There are 9 hidden switches. A switch that is on adds its own fixed numbers to the row, and there is some noise. The rows also spread widely along 13 directions, which tell nothing about the answers.
In the rows, zero is written as 128.
Some rows, each with its switches (1 for on, 0 for off) after it:
[138 120 148 154 129 145 123 133 151 120 163  88 146 114 197 158  41 139
 178 188 153  95 130]
0 0 0 0 1 0 1 1 0
[150 182 122 146 150 123  86 109 198 113  80 101  72 188 121 196 209 124
 137 144 136 109  86]
0 1 1 1 1 1 1 0 1
[141  89 139 176 134 121  77 162 118 149 165  74 118 112 131  90 127 174
 158 183  84 128 118]
1 0 0 0 1 1 0 1 0
[131 100 142 108 105 116 124 167 141 144 140 156  91 155 121 118 156 158
 139 120 135 139 135]
0 0 1 0 0 0 0 0 0
[140 152  69 121 131 112 125  86 130 128 117 160 131  71  83 112 118  60
 101 137 118 114 203]
1 0 1 1 1 0 0 1 1
[ 81 154 147 181 138 158 193 100 103 143 165 134 185  80 132 148 130 104
 137 142  52 122 139]
1 0 1 0 1 1 0 1 0
[110 172  76 143  39 101 136 142 199 105 129 135 202 164 109 179 124 147
 181  93 153 131 191]
0 0 1 0 1 0 0 0 1
[ 79 114 123 167 122 206 186 148 125  94 117 121 168 130 150 130 145 152
 130  98 107  84 163]
0 0 1 0 1 1 1 0 0
[125 142 109 145 114 149 117 128 135 127 143 125 137 112 138 149 123 131
 163 144 145 102 135]
0 0 0 0 1 1 1 1 1
[118 116 157 143 139 125 146 168 165  83  96  98 138 135 152 140 108 152
 127 128 132 113 127]
0 0 0 1 1 1 1 1 1
[ 87 112 142 124  90 146 147 131 135 161 120 204 134 126 106 161 149 152
 137 113 104 139 167]
0 1 0 0 1 1 0 1 0
[146 136 114 150 131 178 112 118 135 104 155  77 161 145 156 137 146 110
 154 151 111 120 162]
1 0 1 1 1 0 0 0 0
[ 76  99 174 143 174 179 184 132 129 155 133 128 152  99 113 106 122 137
 122 118  87 113 118]
0 1 1 0 1 1 0 1 0
[131 152 140 139 152 142 183 125 150  66  99 114 150 145 163 163 152  95
  97 118 100 101 144]
1 0 0 0 0 1 1 0 0
[156 165 127 149 123 103 113 125 211  92 137  40 206 164 139 151  78 123
 176 145 159 110 132]
0 0 0 0 1 1 0 0 0
[109  86 153  94 135 176 128 146 145 115 103 128 124 161 146 129 162 143
 131 115 143 125 139]
0 0 1 0 1 0 0 1 0
[123 172 232 124 131  67 173 149 210 116 158 103 190 192 126 186 141 116
 159 134  84 197 121]
0 0 1 1 1 1 0 1 0
[ 91 117 117 137  67 143 151 175 148  98 138 114 196 141 114 139 136 188
 123  46  99 143 120]
0 0 1 0 0 0 1 0 1
[139  97  73 149 165 196  64 100 117  75  75  48  83  98 175 107 134 118
 116 164 163  63 105]
0 0 1 0 1 0 1 0 1
[154 171 113 122 106 122 115 128 189  72 113  96 159 178 135 179 154 104
 149 115 158 113 144]
0 0 0 0 1 0 1 0 0
[ 85 123 111 155 124 138 152 156 120 120 130 104 137 116 132  95 170 127
 185 140 155 118 144]
0 0 1 0 0 0 0 0 1
[139  83 174  89 164 151  93 136 178  81  89  59 152 172 110 124 166 135
  75  85  66 176  89]
0 1 1 0 1 0 1 0 1
[101 131 153  88  89 106 117 103 135  88 101 133 135  89 160 159 112 108
 117 118 152 170  91]
0 0 1 0 0 0 1 1 1
[138 167 114 143 100 105 144  96 167 100 131 137 183 133 121 172 109  84
 128 137  96 137 201]
0 0 0 0 1 1 0 0 0
[167 131 120  98 138 140 104 126 189 112 122  96 165 189 106 148 138 107
 136 114 144 122 167]
0 0 0 0 1 0 0 0 0
[ 98  92 148 157 102 107  99 109 146 150 111 124 135 110 146 139 113 146
 161 202  91 162 177]
1 0 1 0 1 1 0 1 0
[117 119 140 109 109 134 107  98 136 158 156 142 140  98 106 120 117 109
 151 142 124 157 142]
0 1 1 0 1 0 0 0 0
[100  61 209 131 188 129 143 201  90 126 107 124  38 107 152  69 170 176
 127 151 137 103  52]
1 0 0 1 1 1 0 0 0

New rows. What belongs after each?
[104 150 143  98  87  85 143 103 127 134 120 191 121 107 116 161 168  97
 119 124 114 166 136]
1 0 1 0 0 0 0 1 0
[116 111  99 120 101 173  91 109 163 135 117 119 147 117 124 150  92 157
 138 106 145 116 118]
0 1 1 0 1 0 1 0 1
[148 149  98 112 110 162  97  81 152 110 122 109 136 147 155 160 164  89
 149 143 143 126 148]
1 1 1 0 0 0 0 0 0
[112 108  63 130  80 151 130 162 157 120 102 153 136 138 106 126 118 183
 116  68 151  88 163]
0 0 1 0 0 0 1 0 1
[160 145  75 111 122 124 109 114 123  91 118 116 107  98 134 103 144  93
 105 124 160  85 130]
1 0 1 0 0 0 0 1 0
[144 104 120 105  79 109  90 156 178  79 102  86 167 191 142 131 168 132
 165 133 148 165 191]
1 0 0 0 0 0 0 0 0
[120 122 170 121 193 140 165 131 108 130 142 121  85 113 146 117 166  99
 119 141 116 122  69]
0 0 1 0 0 0 0 0 1
[105  95 173 119 130 137 135 167 143 125 135 112 143 118 105  84 112 163
 126 106 129 142 119]
0 0 1 1 1 1 1 0 0
[ 96 144 153 114 158 133 155 118 155 127  97 138 113 112 122 148 119 110
 135 120 171 109  96]
0 0 1 1 1 0 1 0 1
[157 153 170 104 121  75 146 135 186 112 136 145 142 172 136 176 110 107
 126 140 122 154 159]
0 0 0 1 0 1 0 1 0
[ 78 154 152 138 139 104 141  89 173 136 100 109 171 100 101 149 105 108
 147 134 129 147 106]
0 0 1 0 1 1 1 0 1
[ 91  84 127 146 114 142 104 114 117 130 121 104 164 101  91  78 151 123
 131 143  74 171 186]
0 0 1 0 1 1 0 0 0
[ 91 109 156 165 148 134 182 153 117 128 115 166 112 136 118 128 183 126
 128 146  69 123 179]
0 0 0 0 1 1 0 0 0
[155 117 108 126 118  86  67 131 110 111  95 132  31 111 133 103 201 131
  99 160 125 120  99]
1 0 1 0 0 1 0 1 0
[ 91 151 160  88  68  90 129 105 185  90  96 128 193 136 138 173 126  95
 162 126 163 186 156]
0 0 1 0 1 0 0 1 0
[112 131 121 147 155 175 162  91 128 112  98 152 113 127 142 145 165  80
 116 161  95 105 201]
0 0 1 0 1 1 1 0 0
[ 97  92 104 132 106 170 115 116 118  94 110 110 156  63 140 109  92 129
 103 115 107 124 149]
0 1 1 0 1 0 1 1 1
[ 96 136 116 169  55 164  89  91 119 113 144  94 168 128 176 170 152 146
 177 152 113 159 129]
0 0 1 0 0 1 0 0 0
[ 99 144 148 104 127 174 154  93 102 117 151 111 200  79 161 135 117  81
 155 120 147 141 107]
1 0 0 0 0 1 0 1 1
[149 135 112 149 119 117 114 133 126  80 125 110 124 119 136 129 154 112
 108 141  96 115 150]
0 0 0 0 1 1 0 1 0
[114 133 112  92  90 151 126 115 155 161 121 203 115 116 101 160 107 140
 126  93 165 109 148]
0 1 1 1 1 0 0 1 0
[ 99 125 103 157 164 120 142 112 181 178 103 115 144 133  77 124 134 126
 160 152 105 119 165]
1 1 1 0 0 0 0 0 1
[104 144 147 143 129 165 155 109 138 130 140 132 160 131 164 179 149  95
 182 162 117 123 159]
1 1 0 0 1 0 0 1 0
[117 112 113 169  83  82  71 136 133 104 122  86 146  70 110 104  77 159
 130 148 104 155 130]
0 0 0 1 1 1 1 0 1
[121 120 127 184 152 142 138 158 143 121 126  93 125 142 151 125 152 140
 178 189 114  91 173]
1 0 0 0 1 1 1 1 0
[147 138 133 179 150 163 131 146 119  84 135  75 116 171 171 150 219 125
 143 159  77 114 127]
1 0 0 0 0 1 1 0 0
[140 126 115 144 108 130  62 101 122 133 152  90 120 103 116 111 140 138
 131 143 111 137  91]
0 0 1 0 1 1 0 0 0
[110 149 124 182 114 159 163 145  83 147 193 147 133  83 123 139 130 165
 120  94  72  90  79]
1 0 1 1 1 0 0 0 0
[100 133 119 129  88 137 112 127 106 108 119 143 121 110 114 124 192 121
 137 112 122 154 138]
0 0 1 1 1 1 0 0 1
[129 131 132 164  91  56 145 188 209 122 126 127 141 168 115 151  96 192
 153 132 112 116 157]
1 0 1 0 1 0 1 0 0
[157  90  95  85 126 150  79 120 137  89  77 125  98 117 128 100 117 128
  74 102 168  87 130]
0 0 0 0 1 1 0 0 0
[191 168  98  99 129  78  91 112 150 147 164 133 106 135  59 112 174  87
 108 115 115 136 122]
1 0 1 0 0 0 0 0 0
[ 94  98 114 141  99 154 132 156 126  88 112 100 156 109 132  98 135 155
 128  97 131 111 137]
0 0 1 0 1 0 0 0 0
[132 145  91 191 105 122 113 142 115 124 131 165  39 129 154 165 185 140
 152 189 106  87 160]
0 0 1 0 1 0 1 1 0
[109 132  96 152 121 105 111 131 108 124 113 147  84  92 120 118 182  93
 174 186 147 121 177]
0 0 0 0 1 0 0 1 1
[ 70  84 153  81  88 179 113 118 155 131  80 144 134 118 170 155 100 166
 161 112 209 114 101]
0 1 1 0 1 0 0 1 0
[166 169 100 106 113 116  80  96 179 110 127 109 131 162 126 176 148 101
 144 128 155 126 118]
0 0 1 0 1 0 0 0 1
[ 95 130 105 154 128 109 117 107 176 146  95  97 143 117 104 134 116 136
 156 145 132 130 129]
0 1 1 0 0 0 0 0 1
[ 75 187 118 150  26  79 131 118 150 149 161 157 219  74  96 175  69 159
 187  90 152 153 105]
1 0 0 1 1 1 0 0 1
[103 132 147 195 127 145 178 202 135  85 136 102 142 186 161 160 214 157
 169 134  82 108 156]
0 0 0 0 1 0 0 1 0
[126 146 123 132 133 113 145 119 140 112 144 111 152 109 121 122 147  89
 139 134  99 144 141]
1 1 1 0 0 0 0 0 1
[144 125 109 151 151 106 134 127 161  79 104  73 148 120 130 107 117 105
 104 142  95 104 159]
1 0 1 0 1 0 0 0 0
[150 113 116 132 125 161 109 125 128 148 155 132 125 149 130 148 129 141
 128 129 100 121 138]
0 0 0 0 0 0 0 0 0
[156 139  83 192 105  63 101 182 146 125 141 126  65 125  91 111 179 176
 124 147  69  95 130]
1 1 1 0 1 0 0 1 0
[120 124 132 164 160 198 153 123  95 118 167  83 144 141 175 120 199  94
 181 175  98 117 160]
1 0 1 0 0 0 0 0 0
[152 140 118 146 132 124 101 126 149  74 137  43 172 123 132 109 136 100
 127 141  98 137 147]
1 0 1 1 1 0 0 1 0
[ 97 111 118 130 122 157 106  73 152 115  71 127 153 109 131 180 107 120
 104 117  96 133 131]
0 1 0 0 1 0 0 0 1
[137 114 142 127 161 130 140 158 125 125 148 112  98 138 129 109 168 130
 124 127 102 125 103]
0 0 1 0 0 0 0 0 1
[117 131 133 162 111 149 130 161 168 130 134  97 163 185 125 152 186 173
 167 125  95 123 144]
1 0 1 0 1 1 0 1 0
[131 129 146 165  89 102 133 147 148 119 155 140 111 134 167 179  99 180
 131 141  90 119 105]
0 0 1 0 1 0 0 0 0
[ 75 161 112 211 100  77 196 158 127 168 168 179 148  71  79 160  93 182
 119  98  40 102 111]
0 0 1 0 1 0 0 1 1
[125 150 130 151 116 135 153 150 142  74 138  90 166 124 159 137 133 122
 138 122 123 109 135]
1 0 1 1 1 0 0 1 0
[114 111 151 109 144 172 184 159 106 125 168 156 131 110 142  99 137 112
 143 120 143 102 153]
0 0 1 0 1 0 0 1 0
[151  96 101 133 116 151  62 127 126  61 103  51 131 110 169  87 148 131
 117 152 128 114 133]
1 0 1 0 1 1 0 1 0
[123 121 110 150 151 141 144 128 157  63 111  38 226 121 119 101 127  95
 105 111  65 135 174]
1 0 1 0 1 0 0 1 1
[111 157 142 170 157 137 178 109 134  89  97 120 152 116 139 173 140 117
  77 106  59  87 100]
1 0 0 0 1 1 0 0 0
[ 82 109 102 159 115 192  97  92 137 152  95  96 168 108 104 131 136 143
 147 129 118 124 141]
0 1 0 0 0 1 1 1 0
[122 158 101 114  89 128 119  73 128 105 133 128 195  55 104 142  81  90
  95  82 112 126 111]
1 1 0 0 1 0 0 0 0
[117 125 125 151 142 132 114 100 157 192 139 131 142 124  66 129 115 148
 123 127  80 127 125]
0 0 1 0 1 1 0 0 0
[135 146 183 103 157 149 190 140 152 101 151 124 140 146 154 146 136 121
  99  81 115 112  67]
0 1 1 0 0 1 0 0 0
[ 67 104 175 147 156 195 157 113  92 107 114  96 132  87 178 111 178 115
 152 151 116 119  89]
1 1 1 0 1 1 0 0 0
[104  99 126 148  84  96 127 149 106 102 127 126 143  75 126 107 121 157
  88 108  62 152 126]
1 0 1 0 0 0 0 1 0
[107  81  79 133  91 190 117 143 132 142  83 173 107 138 125 136 132 186
 113 101 142  81 179]
0 0 0 0 0 1 1 1 0
[109 139 118 150  89 131 116 132 139 132 130 145 135 133 101 164 151 149
 138 108 106 130 129]
0 0 0 0 1 0 1 0 0
[151 162 141 112 134 216 180 158 131  82 187 115 163 180 176 143 199  94
 171 113 151  95 162]
0 0 1 0 1 1 1 1 0
[ 80 123 117  93 107 105 129  97 142 102  59 157 158  78  94 140 113  97
  95  90 145 141 139]
0 0 0 0 1 0 0 1 1
[130  97 133 112 120 122 114 149 163 156 114 151 106 154 104 116 145 167
 135 125 138 116 144]
1 0 1 0 1 1 0 0 0
[117 111 107 146 115  77 154 194 144 155 119 198  60 133  88 116 145 173
 118 122 110 112 175]
0 0 1 1 0 0 0 1 1
[105 157  99 183 129 144 152 115 116 156 170 126 162  88 116 149 130 125
 155 141  80 103 131]
1 0 1 0 1 0 0 1 1
[118  75 150 119 109 205  88 170 121 106 130 105 108 166 160 128 219 179
 145 117  99 152 116]
0 1 1 0 1 1 1 1 1
[101 105 114 134 102 155 122 125  73  87 148  77 168  55 146  46 145 106
 146 134 141 138 135]
1 0 1 0 0 1 0 0 0
[ 94 102 131 148 111 135 145 136 124 154 143 124 157  90 118 112  91 170
 128 110 100 122 108]
1 0 1 0 0 0 0 0 0
[128  70 129  98 127 187  79 117 115 118 113 123 108 128 147 118 143 130
 119 135 127 149 151]
0 0 1 1 1 0 0 0 1
[127 108 147 104 122 185 136 126 136 154 155 164 131 166 148 157 167 101
 187 165 133 153 208]
0 1 0 0 0 0 1 1 0
[ 71  83 146 118 109 178 129 132  98 205 140 182 131  85 104 117 110 160
 169 131 148 141 143]
1 0 0 1 0 0 1 1 0
[ 81  97 131 135  92 141 157 156 150 152 110 191 119 134 119 133 142 166
 156 133 127 120 201]
0 1 1 0 1 1 0 1 0
[140 149 123 136 138 156 110 102 127 105 138  76 169 118 130 153 144 105
 107 112  86 128  94]
1 0 0 0 0 0 1 1 0
[ 94 149 170 113 141 136 188 118 133  72  89 144 123 126 162 150 177  87
 115 116 144 113 114]
0 0 1 0 1 1 0 0 0
[117 153  92 194 108 112 137 159 159 119 120 114 154 136 105 170 123 184
 124  94  82  90 116]
1 0 0 1 1 0 0 0 1
[147 149 144 108 130 122 147 122 148 119 137 154 125 162 140 176 160  90
 130 136 117 137 158]
0 0 0 0 0 0 0 1 0
[ 95 109 118 150  64  63  95 135 143  93 103  85 168  83  92  95 102 164
  97  97  87 173 110]
0 0 1 0 0 0 0 0 0
[168 153 104 152  77  71  99 174 157 109 151 122 115 144 117 146 128 164
 133 125 117 125 136]
1 0 0 1 0 0 1 1 0
[128 113 134  98 109 143  93 103 131 150 135 145 121 115 118 130 142 114
 149 145 137 150 140]
1 0 1 0 1 0 1 0 0
[124 108 160 139 149 158 136 143 114 143 169 118 110 103 155 129  99 159
 124 134 109  97  69]
0 0 1 0 1 0 0 1 0
[ 66 154 155 125 142 151 171 129 124 121 112 115 152 126 122 133 214 109
 157  99 142 136  80]
0 0 1 0 0 1 0 1 1
[119 142 168 170 112 100 128 165 119 129 170 127  77 134 162 145 175 167
 171 166 112 123  71]
0 0 1 0 1 1 0 0 0
